The rows of a group lie close to one hidden flat surface of 5 dimensions, which may be shifted away from zero. Surfaces can cross.
In the rows, 128 means zero.
Some rows, each with its group after it:
[ 71 159 122 175  71  39 102  69 118 121  99 129 129] => M
[117 132 152  31  67  79 126 165 121 131 157 106 146] => T
[129 123 101 174 116 138 106 110 152 102 104 141 127] => M
[110 150 104 140 164  91 137 115  78 151 124 103  63] => D
[118 129 116 135 102 129  97 107 152  91 136 139 151] => M
[117 113 120 119 116  77 128 119 121 135 110 142 134] => T
[118 148 131  47 134  96 158 169  80 173 154  83  86] => B
[111 145 139 137 100 142 130 141  88 174 113 107 131] => D
[143 105 115 125 157 133 142 132 123 145 109 139 119] => Y
[129 100 172 163 119 143  86 124  88 112 132 146 179] => T
[152  72 160 133  73  77 100 175 135 111  85 155 143] => Y
[151 129 147 213 168 197 171  98 179 153  94 166 157] => B
[119 122 169 194 113  91 107 109 109 123 105 144 142] => D
[161  74 146 126 138 226 118 140 133 130 128 170 220] => H
[108 135 124  61 104 153 130 121 126 141 158 128 187] => T
[102 135 113  70 135  86 142  98 115 140 151 132 148] => Y
[119 137 162 209 129  96 121 126  87 150  91 124  99] => D
[111 137 134 123 101  90 107 118 131  99 142 124 132] => M
[127 113 141 105 131 138 107 144  77 134 143 118 139] => T
[142  99 120 148 108  67 147 137 174 125  77 159 117] => B
[119 144 173 118 163 110 176 122  91 185 139 118 135] => B
[174  91 157 127 162 160 174 179 134 170 101 142 127] => H
[131 142 158 137 110 122 136 142 146 126 131 119 121] => T
[129 105 132 178 138 119 122 109 121 131  98 158 141] => Y
[142 121 117 127 122 158 155 131 177 145 109 147 151] => B
[137 148 142 108 159 188 185 136 140 185 138 122 145] => B
[157 107 118 106 141  82 105 171 135  66 141 114  54] => M
[154 113 112 135 172 146 116 109 175  61 157 149 126] => H
[112 127 169 128 100 119 109  97 152  96 156 152 198] => Y
[127 131 158  78 122 148 120 133 127 108 178 121 165] => M
[133 123 170 187 124 136 132 163  70 185  85 119 121] => H
[ 97 180 100 144 162 157 143 107  59 190 130  86  85] => D
[155  96 143  83 133 136 151 163 144 142 128 142 150] => H
[155 106 130  91 143 125 145 167 135 129 132 126 109] => Y
[177  96 123 119 123 123 140 222 119 153  83 108  55] => D
[155 151 170 174 167 130 205 159 144 188 100 110  75] => H
[152  99 110  54 103 122 135 190 135 133 123 118 115] => D
[115 134 125 168 119 101 150 133  99 190  72 124 104] => M
[126 156 136 114 135 233 136 122 133 140 169 113 175] => T
[110 133 163 144 135 103 136 101 107 147 132 141 160] => B
[142 118 143 131 145  91 135 144 126 118 129 129  98] => Y
[135 137 164 168 133 125 150 153 104 168 100 117 105] => H

New rows, each followed by its group:
[123 148 112 146 148 157 106 136  87 120 143  97  84] => B
[128 123 163 208 157 113 145  95 129 145 100 156 140] => B
[131 148 189 119  79 124 127 156 155 112 149 115 150] => T
[102 145 136 141  98 114  99  94 137  94 144 133 154] => M
[115 157  97  87 129 149 165 117 157 155 141 118 135] => T
[122 130 160  71  94 151 161 141 145 167 143 133 199] => H
[153 131 138  99 150 120 171 145 174 127 141 134 114] => H
[135  92 124 167 134 133  67 120  92  84 124 143 129] => H
[140 131 160 105 142 152 137 148 112 133 158 114 135] => M
[165 102 133 174 150 140 132 160 132 124  96 134  91] => D
[112 125 130  91  93  81 133 122 140 132 124 133 150] => T
[126 127 126  43 140 107 151 141 135 130 164 116 128] => Y
[127 154 101 130 153 139 169 123 150 155 120 113  87] => T
[122 135 163 151 157 100 161 118 103 167 122 130 124] => B
[142  90 118  82 118 165 133 145 142 137 126 148 180] => Y
[114 127 151 129 103 124 116 128 110 137 131 126 152] => H
[131 135 199  87  62 130 108 175 131 107 168 108 171] => T
[166  95  91 114 129 115 114 171 153  97 104 131  72] => M
[110 148 122 126 121 180 130 121 101 167 129 113 149] => D
[112 132 166 165  93 120 113 145  67 171 100 116 143] => H
[108 127 157 185 136 109 110  87 103 123 122 146 153] => B
[112 132 138 108 128  70 130 108 122 123 138 134 130] => Y
[ 96 157 142  89 131 135 108 124  60 138 177  90 132] => B
[139 145 136 168 173 169 152 129 119 153 126 120 106] => B
[155 111 157 172 157 176 149 148 125 155 108 140 138] => H
[117 141 138  63 102 119 135 151 119 140 152 105 136] => T
[110 162 119  85 103 188 158 106 180 144 159 127 188] => T
[132 123 135 128 134 118 125 124 135 105 137 133 122] => H
[ 98 141 171 197 105  77 111 101  84 144 105 132 139] => D
[106 119 128  76 105  90 126 105 127 128 141 143 172] => Y
[126 134 126 141 147 153 135 118 120 138 127 131 133] => T
[111 131 139 124 135  64 128 103 118 121 131 135 125] => Y
[ 90 140 131 115  73 142 129  94 129 167 121 139 206] => M
[106 137 135  97  89 109 125 140  96 162 121 109 141] => D
[102 116  87  87 120  91 138  92 127 148 115 151 161] => T
[136 126 159 172 133 187 132 124 122 150 118 142 171] => H
[156  98 146 196 158 140 115 152  86 136  91 133  98] => H
[118 110 120 140 136 128 117  98 108 135 118 155 163] => T
[120 113 135 111 112 108 113 124 107 130 127 137 156] => T
[132 131 171 138 130  37 126 139 128  94 136 119  79] => Y
[137 104 102  41 117  94 135 162 130 125 138 122 116] => D
[141 100 121  83 119 106 133 152 126 137 115 139 134] => Y
[131 121 133 162 143  96 126 126 112 125 111 130  95] => D
[143 126 120  99  96 200 139 184 120 173 116 106 137] => D
[124 119  94 124 174 153 128 115  82 156 124 125 119] => T
[132 112 129 122 132 154 107 114 147  92 151 147 169] => H
[125 146 167  93 157  99 191 147 104 195 133 113 116] => B
[124 141 139  86 135 135 159 142 117 165 141 114 132] => B
[149 110 102  68 164 153 157 151 131 150 138 125 121] => Y
[148 127 152 201 165 165 144 130 126 139 111 134 116] => H
[119 121 112 104 144  99 139 111 113 144 125 136 130] => Y
[125 125 168 149 111 191 132 127 113 165 119 141 199] => H
[129 128 158 100 122 191 104 143  90 129 168 115 174] => T
[122 166  91 105 156 199 169 112 148 162 147 114 131] => T
[180  72 121  75 167 169 140 148 182  93 149 166 165] => H
[133 166 167 103  97 178 143 156 158 127 167 100 148] => T
[118 118 119  91 123  65 124 134 112 127 130 125 109] => D
[121 127 102 185 114  77 117 117 128 123  81 129  81] => M
[131 108 152 108 131 130 100 157  65 129 143 116 131] => T
[125 118 155 111 124  81 177 128 144 168 112 145 148] => B
[154 102 138 159 156 157 123 136 124 113 119 144 128] => H
